The same things were measured in two ways. Each way mixes the same 4 hidden numbers, adds some noise and spreads widely along 3 directions of its own, which tell nothing about the thing.
(in the rows, 128 means zero)
Some things both ways: the first way, then the second way.
[155 113  64  83  97 103  65 120 182 105 134 149 135  99 135]
[ 86 148  89 194 110 162  81  95  72 103 172 107 136 120 163]

[139 114 124 122 131 125 118 141 138 121 109 155 129 120 151]
[ 83 126  98 172 122 168 111 110 102 122 150 114 159 125 171]

[116  83 118 114  86 140 107 130 104 165 136 123 135 101 123]
[ 80 193 110 167 127 120  52  46 177  87 175 111 126 140 180]

[113 122 161 156 139 103 162  47 130  95 114  49  41 139 162]
[ 53 152  95 187 164 196 161 142  93 126 101 145 166 102 193]

[120 177  89 148 104 119  91 115  91 110 165 104 141 169  60]
[107 197 201  45  84  39  33 156 169 131 173 154 101 120 126]

[127 125  99 128 125 112 102 110 116 108 186  75  96 165  82]
[109 118 152  88 115  87 110 119 180 121 124  90 148 132 144]

[139 139  89 114 116 126  94 136 147 114 133 143 141 116 121]
[ 62 145 123 154 129 127  73 108 125 117 148  88 167 132 183]

[113 106 139 131  97  98 114 156  96 131 102 179 135 157 162]
[ 57 132  74 192 119 170  82  97 109 137 220 135 178 152 188]

[159 161  96  72  96 107 160 113 138  77 115 101 147 187 104]
[ 93 161 117 113 113  99 133 148 160 145 173 176 128 130 140]

[156  70 108 125 179  99  89 161 173 102 184 111  65 168 154]
[136 120 163 120 101 169  71 110 105 107 119 103 131 100 146]

[112 140 175 161 135 130 152 105 107 126  77 141 106  96 152]
[121 147 127 124  96 130 140 170  84 123 134 159 104  93 115]

[126 190  92 138 106 132  99 133 102 112 141 137 164 126  71]
[ 69 141 147 111 117 114  78 150 136 144 164 130 166 132 168]

[100 139 127 184 133 107  70 130 100 119 160 146 110 137 115]
[ 68 111 142 133 114 153  60 140  93 140 159  97 185 128 178]

[121 132 145 146 127 119 111 176 106 137  91 201 154 125 147]
[121 114 133  99  73  70  95 144 118 126 177 110 123 132 111]

[150 203 117 124 140 114 144 123 134  67 105 137 143 164 108]
[ 60 106 132 105 124 117 142 199 121 175 140 140 192 129 161]

Other things, the second way, with their names:
Z188: [118 148 120 121  91 105 118 134 128 123 167 148 109 122 125]
Z460: [ 74 163 124 117 122  86 135 159 147 136 142 142 136 122 146]
Z412: [ 64 125  72 198 146 187 106  52 162 115 168 109 185 154 205]
Z826: [159  87 108 120  90 135 163 114 139 116 138 127 113 121 107]
Z315: [128 100 137 111  98 146 128 152 103 134 132 129 136 111 129]
Z986: [124 143 134 160 132 235 100  75 123 101 104 137 131  94 171]
Z563: [ 99 171  92 196 114 173  66  57 115  92 182 129 124 128 170]
Z163: [ 79 174 132 126 108  94  86 149 110 126 163 137 126 118 147]
Z754: [103 146  90 209  98 174  62  86  35  82 163  87 119 106 154]
Z622: [106 122 114 123 104 114 140 143 133 135 153 140 137 127 136]
Z367: [ 92  92 164  93 119 155  82 123 168 151 138 105 194 140 177]
Z249: [140 147 123 116 105  75 164 126 148  90  93 107  78  99  99]
Z168: [119 137 135 112 104  83 112 115 146 100 120  87 112 116 127]
Z55: [169 144 115 153  78 140 102  69 111  71 141 111  68 103 104]
Z281: [121 174 109 112  97  45 167 153 144 109 137 149  71 108  95]
Z22: [ 84 133 140 132 125 197 106 153 103 152 139 162 169 112 178]
Z775: [125 110 148 107 107 167 116 141 128 138 135 146 144 109 145]
Z415: [101  97 158  68 107  65 165 209 122 145  88 107 146 108 117]
Z597: [147  87 101 152  89 191 132 112  98 123 157 136 135 120 130]
Z273: [154 125  71 182  98 182 112  22 162  86 184 129 105 141 138]
Z778: [ 90 140 100 131 124 138 167 146 162 151 158 180 152 130 153]
Z302: [138 147 108 116  76  76 144 143 118 112 161 145  79 112  90]
Z989: [ 89  47  95 152 124 181 147 116 130 142 138  85 211 145 178]
Z156: [103 127  94 137 105 122 170 175  96 139 146 157 127 110 124]
Z495: [143 135 156  83  97  88 113 116 173 105 122 112 103 114 116]
Z266: [118 158 189 118 125 137  32  67 146  71  81  53 120 101 165]
Z726: [ 71 168 126 141 129 124 107 137 125 127 144 136 141 115 165]
Z784: [100  85 126 110 109  83 136 143 137 122 120  66 156 130 136]
Z108: [120 139 128 156 105 151  97 111  78  92 116  93 112  96 136]
Z812: [ 58 138 120 120 131 146 119 151 155 167 177 171 182 144 181]
Z831: [ 98 149 121 117 114  75 129 122 169 115 137 118 122 128 135]
Z623: [ 72 101  95 143 120 116 164 178  91 143 129 110 166 123 148]
Z248: [ 75 135 131 144 136 176  75  91 157 133 155 124 178 135 196]
Z869: [ 69 141 141 127 125 150  65 120 132 136 154 116 175 134 187]
Z301: [149 147 151 123  92 142  57  72 133  83 142  99  99 110 132]
Z847: [134  98 139 111 103 156 109 103 146 122 137 116 144 126 141]
Z886: [ 84 157 128 112 103  94 119 179 117 154 170 169 132 119 136]

Some of these things the first way, each followed by its name:
[128 167 149 137 114 110 156 113 106 104  76 144 132 158 136] => Z886
[168 124 115  72 117 114 148 141 159  99  76 160 146 135 164] => Z302
[143 120 120 131 140 131 121 168 116 123 133 145 131 142 128] => Z989
[130 131 122 142 145 120 109 125 128 110 154 117 104 141 116] => Z315
[113 154 161 135 104 136 187  97  66 129  95  98 129 151 109] => Z778
[151 105  93  95 127 126  95 151 140 122 163 118 135 133 110] => Z597
[136 171 130 118 110 130 153  98 124 107  72 133 138 112 124] => Z156
[146 115 124 115 134 131 124 135 141 122 118 135 131 104 132] => Z168
[128  78 107 131 116 109  55 135 158 139 120 180 109  61 177] => Z754
[137 132 114 126 132 103 106 128 143 102 130 135 109 143 140] => Z784
[128 157 129 108  77 131 159  59 119 115  75 101 131  97 127] => Z281
[105 157 167 189 149 161 136 133  71 150 129 127 133 107  94] => Z22
[152 122 109  96 120  96 127 130 143  95 127 113 120 168 141] => Z188
[150  49 141  92 127 105 122 169 148 143 104 161 118 129 193] => Z563
[110 124 141 142 102 136 139  96  94 134 115 104 112 122 113] => Z831
[139  83 132 125 152 171 126 135 121 160 174  80 111  74  95] => Z986
[174 117  82  87 134 116 121 161 147 107 166 112 143 167 103] => Z248
[149 108 114  98 128 144 139 148 128 139 130 123 145 118 111] => Z826
